The rows come from 4 hidden closed curves, with some noise, and rows from the same curve form a group. Each curve winds through 6 dimensions. The rows are also pushed far along 4 directions, which tell nothing about the answers.
Known rows, each followed by its group:
[-15  -4 -34  20  21 -16  18  -9 -22 -29 -15 -20   8 -15  18 -11   6 -19]  riz
[ 10  30  -1 -22  23   7   0  -8 -22  29  -7  -1   1   6   2   6   6 -27]  Fot
[ 19   7   2  -1  -8  -8 -23 -24   5  15  35  10 -12   2  -4  -4 -23 -26]  riz
[ 12   3   5 -27   2 -23  22   2 -16  10  -4   7 -10  14  -2 -11   9   3]  riz
[ 18  -2   4  37  -6  17 -41 -17  30  -8  30  -6   7 -12   3  10 -36 -21]  riz
[  5   2   7 -51   9   4  23  -1 -29  18 -25 -12   5   0   5  -8  71  -2]  Fot
[  0 -20  -3  21   0  -6  13  -2  12 -36 -15 -10   5  -8   0  -4  -9  15]  Fifo
[ 16 -11  15  14   1 -26   3  24  12 -23  38   3 -14   7  -4 -24 -31 -10]  fatu
[  3 -10  19   6   2 -15 -15  21  29   9  22  15 -21  18   3   0 -37  -3]  Fifo
[-10   6  -3 -12   6   8 -14 -11   2  20  -7  10  -6  -2  -4   7   1 -14]  riz
[ 17  12  28  40 -14  51 -48  -7  37  25  28 -15  12   4  11  26 -29   7]  Fifo
[ 18  -3   7 -18  18  -9   8 -11  -6   0 -18   2  -5   0  -4  -8   3 -12]  Fifo
[ 13 -15   0 -16  18 -12 -11 -14  -2   8   2  -4  -1 -13  24   1  10 -31]  riz
[-13  -3  17  -4 -19  20  15  14  13 -18 -13  -7   3  10 -22   0  21  34]  Fifo
[ 26 -11   2 -42  20 -44  18  -9 -40  -6  -3   7  -5   0  -2 -22   9  -8]  Fot
[ 23  15   2  13  10  27  -2 -12   7  25 -23   0  10 -11  10  13 -14  -2]  fatu
[ 29 -32   6  13  24 -37  -3  -7   5 -35   4  -4  -5  -9  11 -16 -32 -15]  Fifo
[ 16  10   9 -29   7   1  -6  -3 -16  26   9  14   2  -3  -6   1  -4  -9]  fatu
[ 14   5  18 -25  -9  -7 -24  -7   8  30  40  14 -21  12  -5  -8  -1 -28]  Fot
[ 16  -1 -17 -31  34  -8  25 -24 -31  -6 -49 -14   9 -17   8  -6  41 -26]  riz
[-22  -8  18 -52 -22 -35   0  19   3  31  40  33 -42  29 -17 -20  14  -7]  Fot
[ -7   6  11   7 -39  16   3   1  38  -5  10  10 -10  13 -26   5  -8  17]  riz
[ -9  19  -4   2  -6  33  -8  -9   8   9 -22   3  14  -3 -12  27  -3  12]  fatu
[ 32  -1   7   5  13  -3 -10 -17  10  -7   5  -7  -1  -5   3  -2 -13 -30]  riz
[  4 -40  -3 -39  29 -50  24   8 -40 -29 -17  -5   1 -13  12 -23  36   2]  Fifo
[-18 -16 -28  28  13   4   4  -7   6 -32 -34 -15  15 -23  17   9   8  -5]  Fot
[-28 -21 -15  18 -14 -10   4  12  22 -40  -5   5  -1  -6 -10   3  -6  14]  Fot
[  8  15  18 -32  -4  -6   1   2   6  14   8  23 -19  19 -31  -5 -10 -10]  fatu
[ -5   6  19 -37 -18  20   2   4   8  22 -12   3  -1  16 -13  14  39  19]  fatu
[ -4  20  14   0 -11  10 -16  13  10  17  36  10  -8  14 -13   0 -19  -8]  fatu
[-10  -8 -20  35  22 -13  -2  10  -3 -25  -2 -13  13 -11  27   9 -25  -7]  Fot
[ 42   0  11 -53  27  -7 -11  -6 -16  46 -13  11   3  -4  19  11  24 -25]  Fifo
[  6 -18  -6   2   4   3   1 -13  -3   1 -20 -11  12 -16  22   7  23   9]  Fot
[  0  21  28 -45 -10  33  11  22  -2  40  -5   4   4  13 -11  10  42  14]  fatu
[ -2   2  11 -50  -3 -15  -4   0  -6  24   5  28 -14  12 -19   3   2   0]  fatu
[  5  -3  -4 -47  16 -19   6 -15 -32  18  -5   1  -7  -5   5 -15  44 -27]  Fot
[-46  12 -10  61 -36  27   4  22  46 -36  10  -1  -5  12 -26   7 -31  23]  riz
[-14  -3   1  17  -4  -6 -16  12  17 -17  24  -3  -3   9   1   5 -19  -6]  fatu
[-27   2  31  14 -39  14 -21  22  35   4  40  16 -21  30 -33  -1 -28  35]  Fifo
[-11  -1 -20   7   3  13  -3 -19 -14 -19 -18 -12  18 -23  -2   3  21  -3]  riz
[  5   0  -4  14  10  -3   8   3   5   3 -10   7  -2  -6   7  -1 -26   0]  fatu
[-10   2 -13  43   3   6   4   0  22 -31  -8 -10   1  -4  -2   2 -25  -7]  riz
[ -1  -9  -6   3 -11 -22   2  26  11 -25   8  23  -6   5 -21  -2 -17  10]  Fifo
[-16  11  13 -25 -22  12  -9   6  11  21   8  22  -6  13 -25  14  -1  19]  fatu
[-27  -4  20  -4 -18   1   9   9  10  -3  21  -6 -17  18  -9 -15   7  13]  Fifo
[-36  20 -28  30  -4  18  24  13 -15 -41 -24 -15  24  -4 -17   9   4  22]  Fot
[  3  -2  -4 -38 -13 -13  13 -14 -17  12   2  11  -4  -4  -6  -8  27  -2]  Fifo
[-15   0  -6  10   1   1  -2 -15   0  11   2  -6  -5  -2  15  -1  -7  -4]  Fifo
[  0  -1 -20 -23  35 -16  43  -6 -56  -4 -52 -19  15 -11  22 -10  43   5]  Fot
[ -2  12 -17  11  26   0   9   3 -24 -22 -15 -17  22  -9  10   8  -1 -10]  Fot
[ 10  -5   1  -4  19 -27   4   2   1 -17   1   7 -13   3  -7 -11 -23 -21]  fatu
[  9   5  27  29 -41  28 -23  14  40  -3  35   1   5  15 -16  15 -26  31]  riz

New rows, each followed by its group:
[ 16  -1  13  -9 -11   7 -18 -14  24  23  23   0  -7   2  12   7   0 -23]  riz
[  7  16  12 -13 -15   5 -27 -16  17  44  20  21 -22  20  -9   8 -18 -11]  fatu
[-35   7  -6  -9 -16  40   7   4   0  -4 -26 -12  17  -8 -13  14  52  19]  riz
[ -6  -3 -16  37  -2 -12  15   4  -2 -34  -7  -7   6  -2   0  -4 -25  19]  riz
[ -6  -2 -15  -1 -11 -14   3   5  -4 -15  -1  18  -1  -3 -18  -1  -7   9]  Fifo
[ 27   1   2  52  18   4 -45  -4  26   9  33  -9  11  -7  40  26 -68 -26]  Fot
[ -5  10 -19  45  -8  29  -1 -21  12 -13 -21 -16  12 -11   0   7  -7   6]  Fot
[  9  -4 -24  44  21  25 -30 -32  12   5 -17 -21  20 -31  41  25 -11 -29]  Fot
[ -2 -15   6 -41  -2 -31  12  25  -1  10   1  24 -15   9  -3  -3  13   6]  Fifo
[-22  -1  -8 -18  -6 -19   4   7 -11  14  12  13 -13   5   2  -6   7  -1]  Fifo
[ -7  -7  11  -2 -20   3  14   8  20 -15  -3   5  -8   9 -19  -3   0  21]  Fifo
[ -6   0  -1   4 -13  13 -20  -3  22   1   3   7   4  -2  -7  18  -8   1]  Fot
[ 12  11 -17  21  16  30  -6 -39 -21  -4 -23 -32  29 -26  20   9  18 -15]  Fifo
[  9   3  12 -16 -17   5   5  -6  16  -3   8   1  -7   7 -17  -4  13  -6]  riz
[ 18 -26  -1 -28  41 -19   6 -19 -41  -4 -30 -20  15 -21  29  -8  35  -9]  Fifo
[  0  -9  -9  -9  11 -28  -2  -7 -20 -14  12  -7  -4  -1   8 -15  13 -19]  fatu
[-21 -14 -10  21 -11   0   6  21  19 -15  -5   0   5  -3   9  10  -6  23]  Fifo
[  9   8  -8 -21  23 -14   3 -25 -19  23 -12   8 -11  -2   6  -8   0 -30]  Fifo
[  1   6  -7 -21  -4 -13  22  -7 -27  -8 -11   4  -1   5 -18 -12  17  11]  riz
[ 14   7 -18  29  -2   2   9 -22 -11 -20 -10 -17  16 -10   7   0  -8   1]  riz
[  3   8 -14 -12  22  -6  16 -16 -20  -1 -27  -6  -3  -5   1 -10  19 -21]  Fot
[ 39  11   8  -7  35  32 -19 -17  -7  49 -22 -17  24 -18  42  26   6 -25]  fatu
[-12   8   1 -15   2   8  15  10  -2  24 -20   7  -4   4   1   3  11   9]  fatu
[-27   3  -2   4 -12 -34  15  27   5 -28  29  18 -26  24 -30 -23 -29   2]  Fot
[-18   7  -9   6  -4  20   1   4  -4 -12 -17  -1  20 -12 -11  18  -1  22]  fatu
[  6   4   0  31  -7  17 -17 -11  34  -2   0   4  -3  -1  -4  13 -35  -7]  riz
[-16  12   7 -42 -14   4   3  -2 -12  39  10   9 -16  14  -7  -8  43  -8]  Fot
[-10 -19   3 -50   4 -36  21  20 -14  13  -8  19 -14   7   6  -8  28   6]  Fifo
[-21  10 -19  23 -10  41  15 -10  10 -18 -50 -14  22 -14 -10  19  21  24]  riz
[ -5  -7  -9  27 -17  10  -4 -14  15  -2  -8  -3   0  -7   3   2  -6  12]  Fot
[  5  -3 -16  -2  26 -31  14  -6 -26   0  -4   6  -9 -10  10 -23 -10 -23]  fatu
[ -4 -34 -18 -37  27 -51  12  -8 -23 -17 -19  10 -11 -16  12 -15  22 -24]  Fot
[-14  -9 -14 -24  14 -34  11 -12 -24  12  -1   9 -15  -3  14 -14   6 -15]  Fifo
[  8   0  -2  32  -2  30 -26 -16  25  -1   6 -19  17 -17  18  19  -7 -16]  riz
[ 20   9  18  45  17  20 -41   5  35  11  22  -7  -3   9  14  13 -54 -21]  Fifo
[  6  28  -3  14  12  43 -18 -10  -3  20  -8 -12  25 -13   7  25  -7 -10]  fatu
[ 14   4 -15  38  20   2  -4 -18 -14  -4  -1 -26  12 -13  31  -5  -8 -18]  Fot
[-27  -1   1 -29 -20 -38  15  11  -9   6  28  24 -39  27 -25 -31   9   0]  fatu
[ 18  -2  13  -5  13 -30 -22 -20   5  18  38  14 -31  14   0 -19 -45 -36]  Fifo
[-17 -43 -32  42  -5 -42  24  -3   5 -79  -3 -16   6 -25  13 -17 -10   5]  riz
[ 11  -9  12  23 -16 -29 -10   4  32 -21  43  17 -31  17 -21 -22 -52 -12]  Fot
[ 31   7   6  -8  11  -3 -17  -8  -3   5   5   8   0   0  -7   0 -11 -21]  Fifo
[ 10  -6  -5   4  29 -22 -13   3  -7   6  11  -3   1  -4  30   6 -26 -25]  Fot
[-13  -7  15 -31 -20 -30  14  20  -4 -12  37  12 -26  21 -28 -32  20  -1]  Fot
[  1   8  -5  22  -3  20 -30 -21  13   9  14   0   3 -10   3  12 -21 -19]  riz
[ -2  21 -10  12 -15  32   7   2  19   9 -12  -3  11  -2  -3  18   8  -1]  Fifo
[ 14  -8  23  13 -19  -3 -17  27  35 -17  32  12  -9  16 -19   0 -31  10]  Fifo
[ -1   9   6  21 -29  29 -16 -13  30  22   6   5  -7   7  -5  10  -9  11]  Fot
[-18 -36   8 -16 -25 -39  16  23   9 -22  19  16 -22  10 -11 -21   9  27]  Fot
[  4  11 -17   2   7   5  10  -8   0   4 -20   1   4  -8   5   8   2 -16]  Fifo
[  4 -21   5 -16   6 -16   5   5  -5 -17 -15   7   1  -5  -7  -3   5  16]  riz
[-15 -19 -17 -30  13 -48  15   2 -31  -1   3  12 -12  -5  13 -17  15 -10]  Fifo
[ -8   4  11 -20  -9   0  -6   1  17  17   2  22 -19  13 -20   2  -7  -1]  riz
[ -7  -5 -15  46 -19   6  -4 -11  12 -37  15 -12  11 -13  -2   0 -20   7]  Fifo
[-20  -9 -26  55   3   7   2   8  -9 -47  -5 -28  26 -18  16   4  -4  17]  riz
[ 26  -4 -15  33  21 -10 -14 -33   1  -4  -4  -7  -1 -15  20  -5 -32 -31]  Fot
[-26   2  -9  11 -13  17  26  22  -9 -45 -16 -23  23  -4 -14   1  37  29]  Fot
[ -2  11   6 -19  -7  22   8   2   6   4 -25   3   8   4 -16  16  22  12]  Fot
[-18  24 -36  36 -13  48  31 -22 -23 -29 -54 -37  43 -22  -2  16  41  31]  riz
[ 26  -3 -23  16  49 -18 -10 -23 -31  -5  -6 -14  15 -30  33  -6 -21 -43]  fatu
[ 23  10  -2   4  21  -8  -9 -10 -14  18  14   5  -2  -9  10  -9 -27 -29]  fatu
[  2 -22  28   6  -9 -20 -22   8  18  -7  42   7 -19  15  -6 -13 -33  10]  Fifo
[-11  -4 -19  29   8  -6  15  -2   8 -37 -20 -10   2  -9  -1  -4 -12  -6]  riz
[ 17  -1   7  35  13  10 -42 -17  17  13  12   2   0  -2  12  12 -51  -9]  Fifo
[ 11  -6  20  -5 -15 -16 -12   2  26  18  28  12 -30  26  -1  -9 -12  -9]  fatu
